The same things were measured in two ways. Each way mixes the same 11 hidden numbers, adds some noise and spreads widely along 7 directions of its own, which tell nothing about the thing.
(in the rows, 128 means zero)
Some things both ways: the first way, then the second way.
[148 133 130 119 126 124 136 138 144 112 112 123 141 106 146  98  96 133
 119 131 167 104 100 130 137 140 125 146 128]
[ 96 172 159 142 134 161 108 184 163  87  94 109 158 155 184 124 141 131
 127 131 114 105  99  88 110]

[138 133 121 116 179 138 146 157 152 111 114 159 158 129 115 115  64 106
  83 147  89 130  97 100 132 137  92 120 115]
[135 129 174 160 122 119  90 151 131 105 128  75 137 119 139  95 151 172
 131 145 125 145 139 120 177]

[102 128 119 137  97 128  98  99  92 111 136 113 132 131 141 134 136 115
 132 111 179 135 193 173 132 104 186 136 142]
[128 103 121  90 170 154 138  95 121 160 149 177 116 135 107 131  93 138
 170 120 119 114 127  88 101]

[156 136 162 128 186 115 181 152 207 143 117 174 172 117 109  96  82 124
  85 206  78 107  53  61 133  88  74 120 179]
[ 92  81 124 115  67 138 145 149 161 115 149 149 185 108 104 129 138 113
  98  64  75 139 139 146 145]

[165 103 165 144 183 120 145 166 163 113 130 164 117 157  77  97  99  61
 147 150  76 169 103 160 110 148  89 123 105]
[146 115 102  86 150 148 159 154 127 136  98 126  83 151 127 129 150 125
 131 138 138 139 119 114 115]

[111 148 128 148 105 126 147 106 117 149 133 123 133 145 108 168 134 122
 127  98 111  87 169 135 151  90 141  85 158]
[128 138 117 135 170 145 150 161  77 110 156 137 103 119 133 120 153 150
 118 161 153 143 136 154 135]

[172 129  88 178 125 148 155 152 133 156 146 117 114 191 119 123  60 127
  98 122 111 109  98 131 128 154 125 118 128]
[ 74 118 172 169  98 116  92  74 119  87 150 132 174 106 130 134 112 139
 101 104 137 122 165 115 189]

[128 117 133 184 150 167 111 131  77 167 136 148  92 147 144 180 167 129
 158  78 130 163 155 154 123 131 116 121 133]
[126 135  76  81 122  63 127  84 166 130 139 135 156 137  91 146  80 125
 107  55  93 147 115 166 136]

[162 138 145  75 135 136 150 144 146  69 118 118 114 181 112  58  69  78
 110 158 152  98 135 131 124 141 106 168 105]
[149 129 106 116 132 117 133 132 142 135 118 127 120 148 141 141 139 123
 114 117 110 122 121 119 125]

[149 116 114 125 133 159 108 136 100  95 130 134  83 123 142  99 158 143
 107 111 176 115 108  95  95 203 115 142  64]
[154 166 117 126 161 117 113 150 146 144 113  95 125 149 127 121 123 133
 133 172 146 123 126 109 102]

[ 80 130 150 106 145 158 103 139 124 147 117 157 104  71 173 165 185 129
 152 115 142 139 126 110 134 121  85 131 159]
[140 139 154 135 157 154  99 147 126  82 152 163 162 155 135  96 162 172
 145 136 119 118 119 134  75]

[140 123 150 149 112 113 139 134 127 124 134 106 128 166 119 112  83  84
 162 103 145 131 152 198 148 117 156 144 150]
[112 135  84  94 103 136 180 218 122 139  35 119 107 145 152 118 122  99
  87 127 126 121 125 132 173]

[116 135 111 126 149 155 128 139 149 148 104 150 148 106 142 159 141 132
 145 116 120 133 139 168 137 109 125 119 133]
[147 108 109 119 101 109 147 108 103 127 167 119 103 107  87 150 116 126
 103 103 127 154 151 154 158]

[ 67 153  84  65  84 117  92 100 110 120  99 109 176  36 186 168 171 181
 136 142 173 135 148 145 151  84 170 100 147]
[142 136 104  85 147 134 146 119 135 133 120 152 102 159 133 157 112 124
 134  90 105 120 103 112  97]

[118 163 170 125 152  81 126 125 105 120 129  97 155 120 110 176 141 108
 114  98 103  90 185 151 167  73 111 106 110]
[124 137 119  93 156 141 127 111  70 171 120 128 110 130  62 156  93 125
 121 189 184 110 180  91 115]

[205 123 144 150 155 158 155 141 109 150 156 143  63 149 115 121 171 145
  93 137  60 137  98  10  56 189  29  84  74]
[178 206 149 158 151 148 104 156 139  96 159  97  85 149 153 164 105 143
 118 142 189 126 177  94  93]

[133 136 113 145 156 126 113 156 145 101 150 143 134 109 121 114 105 108
 120 128 161 119 133 129 119 130 125 132 122]
[156 155 154  99  87 139 111 136 105 132 176 115  73 123  93 165  91 183
 139 122 161 146 178 129 116]

[109 148 127 111 153 125 130 122 135 107  86 160 173  83 114 152 110 124
 129 119 142 105 140 167 166  91 129 108 132]
[117 117 126 108 170 146 140 105 116 135 161 140 130 127  86 148 131 127
 133 120 109 131 134 106 112]

[111 125  90 107 107 145 129 123 146 134  98 146 138  85 148 134 159 158
 139 126 151 113  80 122 137 151 144 107 134]
[134 128 134 151 117 119 121 146 132 126 114 117 139 128 148 111 155 128
 116 153 125 126 118 137 141]

[113 143 135  90 131 159 135 114 151  79  86 163 141  89 117 105 134 114
 124  91 181  62 165 136 131 143 133 133 103]
[135 124 164 136 124 173 105 164 116 118 161 110 144 116 107 131 115 149
 140 132 128 124 154  88 127]

[115 123 122 130 111 145 144 130 145 121 104 138 138 119 129 126 104 108
 160 117 142 129 126 154 135 117 133 123 150]
[165 156 119 112 151 147 127 167 136 131 120 145 101 155 146 132 102 141
 139 120 149 116 156 107  99]

[121 147 162 116 162 130 150 146 161  95  82 141 188  81 144 119  55 109
 127 144 146 117 133 133 149  67  85 154 148]
[131 176 113  85 129 156 123 218 189 105  72 114 141 179 153 143  74 131
 114  70 129 114 159  79 111]

[140 122 104 148 160 130 119 182 141 132 124 118 152  96 169 127 115 165
 140 131 154 151  67 140 123 146 124 144 103]
[ 96 144 184 163 166 186 115 166 134  65 120 101 149 122 139 104 197 121
 124 169 145 136 112 101 137]

[106 123 147 111 124 165 104 133  97  92 122 124  92 112 155 113 151 143
 117 104 183 100 162 123 103 163 119 146  82]
[119 134 125 143 164 135 123 118  94 121 146 119 135 112 126 134 123 122
 144 138 143 130 128 138 117]

[108 155 162 100 155  84 118 122 151 125 107 115 204  55 159 141 102 135
  80 171 116 125 151 140 156  55 119 133 154]
[106 155 141 110 100 145 135 155 131 102 128  95 108 134 146 159  99 145
 150  84 101 136  99 123 107]

[126 149 104  97 172 124 167 151 187 140  75 167 187  96 114 150  77 128
  95 163  73 101  40 104 179 107  80  98 147]
[153 128 144 157 119 120 135 171 126 113 143  87 136 123  95 105 173 139
  95 141 102 147 157 147 145]

[142 118  99 175 113 157 137 132 119 114 132 121 118 170 107 129 125 104
 157  92 147 131 164 162 105 134 155 124  99]
[106 124 153 148 167 142 104 124 143  64 118 117 126 119 179  95 182 150
 131 149 164 155  93 122 182]

[141 122 111 124 158 138 146 183 150 126  95 104 161 163 160 116  56 142
 124 176 133 147  57 166 150 112 118 172 116]
[131 121  98 147 158 105 149 121 144 131 119 110 144 124 118 129 158  87
  99 125 122 139 141 142 133]

[ 92 131 148  71 158 170 112 151 163 134  96 145 140  92 196 116 119 142
 109 173 150 135 131 148 129 105 106 177 155]
[146 128  81 145 119  86 137 151  97 133 128 115 118 136 180 126 135 148
 116 155 141 126 115 166 125]

[152  92 102 187 129 145 107 151 126 154 124 153 101 110 136 142 152 110
 212  87 153 202  93 207 118 169 142 126 128]
[123 148 171 141  96 158 122 137 131 123  91 130  94 143 153 137 130 122
 120 148 161 109 156  89 135]

[117 114 151 135 140 154  96 131  93 132 152 111  98 139 168 126 150 147
  61 153 119 142 165 100  85 144 112 144  94]
[119  94 111 162 180 118 159 103  70 122 160 115 111  88 121  99 144 121
 156 161 140 153 111 164 142]

Other things, the second way, with their names:
(89): [134 118 136 152 123 114 135 104 116 133 123 139 117 132 128 104 168 129
 120 176 146 127 135 146 117]
(374): [123 115 170 137 103 130 128  98 116 128 135 119 108 103 107 122 153 128
 149 123 105 150 109 154 148]
(349): [129  93 173 167 115 176 135 153 110 128 129 124 125  96 126  92 128 116
 161 135 137 127 163 114 139]
(82): [121  80  99 110 107 122 164  98  84 158 156 139 122 113  64 158 125 114
 101 131 127 131 171 133 128]
(72): [147 156 204 164 115 158  54  86 147  99 185 145 138 115 141 145 125 151
 145 145 164 121 133  96 125]
(195): [110 133 121 133 119 113 140 132 144 106 113 145 135 136 152 116 133 125
  96 110 107 126 111 135 171]
(179): [146 143 109 108 131 139 129 147 160 131 151 139 126 145 128 166 146 121
  90 117 129 127 145 109 115]
(250): [127 125 123 115 154 151 117 155 111 132 106 158 135 146 150 118 124 149
 125 151 154 104 148  96 139]
(321): [105 153 188 147  96 130  37 111 170  93 121 109 185 145 175 130 136 171
 154 134 137 104 110  98 100]
(216): [130 131 159 147 119 103 110  87 114  76 144 117 127 124 121 112 114 151
 152  79 108 151 122 171 132]
(4): [ 97 107 151 123  92 132 102 104 159 115 125 137 163 123 142 130 118 128
 142  99 108 121 100 109 139]
(302): [161 130 121 138 168 155 133 139 101 161 139 117 102 114 104 126 115 106
 140 198 183 119 159  94 114]
(50): [144  79 131 105 113 126 149  80 109 148 136 167  87 111  86 125 120 131
 134  94 133 153 167 150 165]
(347): [166 124 107 109 107 138 172 175 126 161 139 135  90 129  81 136 127 116
  93 135 129 137 176 125 133]
(351): [ 78  92 100  94 142 144 145  90  95 147 152 176 158 114  81 157 100 115
 104 125 143 113 162 104 139]
(99): [117  71 120 119 112 114 129  64 113 175 137 168 148 103  89 125 108 109
 141 118 119 123 143 134 141]
(172): [131 114 182 177 134 123 107  95 130  99 150 102 121 103 148  99 198 142
 157 136  97 159  83 160 152]
(237): [110  72 114  87  63 120 155 124 137 144 110 132 108 122 119 147 129 129
 109  68  96 146 134 134 173]
(243): [150 176 128 132 129 136 109 204 167  86  81  77 110 161 217 128 118 151
 160  85 134 137 115 133  93]
(367): [ 98  99 142 121  99  82 115   4 140 115 140 152 152 116  81 146 110 109
 116  64 100 137 126 151 153]
(230): [133  96 129 108 102 124 147 100  70 165 154 148 120 105  63 128 105 131
 143 137 102 129 120 151 129]
(202): [145 130 113 152  92  67 103 134 124 157 107 112 147 130 153  99 116 154
 116 149 130 119 144 162 152]
(132): [140  86 107  89 139 129 125  94 141 157 119 156 127 132 108 137 123 121
 133 111 134 129 141 105 137]
(252): [129 100 136 152 135 129 133  88 112 123 139 157 105 126 152 120 157 132
 141 141 138 123 128 127 125]
(295): [ 93  85 104 111 111 126 149 132 125 137  91 155 152 110 124  96 145 101
 106 147 128 129  97 143 181]
(206): [134 129 132 168  80 109 124 148 130 102 150 103 124 109 165 118 162 141
 115 137 138 151 121 179 138]
(329): [121 140  83  78 111 122 127 163 182 125  73 137 150 161 149 143  74 117
 108  67 140 117 148 109 129]
(2): [148 102 116 136 165 139 129 124  89 148 122 152  90 125 174 123 171 146
 140 175 169 127 136 126 142]
(377): [115  84 159 151 166 171 133 126 111 120 157 142 130  94 129 118 162 132
 152 104 117 148 155 120 161]

Some of these things the first way, each followed by its name:
[ 93 165 128 101  73 111 147  79 123 102  96  82 174 102 138 156 153 142
 105 140 152  62 181  95 151  43 141 113 141]
(329)
[145 120 120 153  93 127 146 103 126 126 119 126  95 161  82 134 182 102
 148  78 136  77 120 141 139 165 147 104 101]
(321)
[103 109  96 128 116 169 117 137  99  76 125 149 118 141 128  98  94 133
 139 125 187 138 129 133 105 158 162 126 110]
(377)
[123 125 138 152 145 110 114 130 119 180 128 123 127 118 148 190 185 123
 139 149  84 178 106 133 145  83  98 118 156]
(89)
[119  96 145 164 147 143 133 133 142 158 116 174 121 120 113 143 152 113
 163 118  99 167  98 160 127 142 129 105 148]
(99)
[148 134  60 117  72 159 143 116 145  99 123 135 112 133 124  81  79 132
 114 121 193  75 102 111 119 179 156 117 132]
(195)
[119 108  95 129  94 167 117 110 100  87 123 153  83 145  93 118 188 113
 170  88 173 122 149 144  97 182 163 101  78]
(132)
[142 134 148 103 120 112 124 130 119 114 152  80 114 175 146 105 118 100
  87 195 118 142 152 100 109  94 107 158 131]
(252)
[112 141 160 127 131 139 105 116 100 145 133  88 118 140 187 162 206 132
 124 146 157 137 190 114 121  56 115 179 145]
(206)
[101 148 133 137 144 136 116 115 120 145 118 152 154  78 142 174 164 165
 127 114 148 106 163 143 142  80 135 100 151]
(351)
[142 130 127 126 121  81 133 122 118 124 159 114 133 118 109 124 143 128
  86 161  82 135  92  52 114 142 115  76 118]
(374)
[104 124 125 103 144 130 105 137 111 112 114 128 147  97 161 140 147 129
 135 147 136 176 123 124 127 113 122 136 123]
(172)
[140 135 137 121 137 104 147 145 151 136 126  83 170 130 152 120 126 152
  93 164  97 121 107 104 123 104 127 134 110]
(302)
[ 95 128  90 144 112 105 126 135 130 139 135 112 171 123 134 163 108 120
 140 159 102 174 119 141 142  73 153  97 165]
(50)
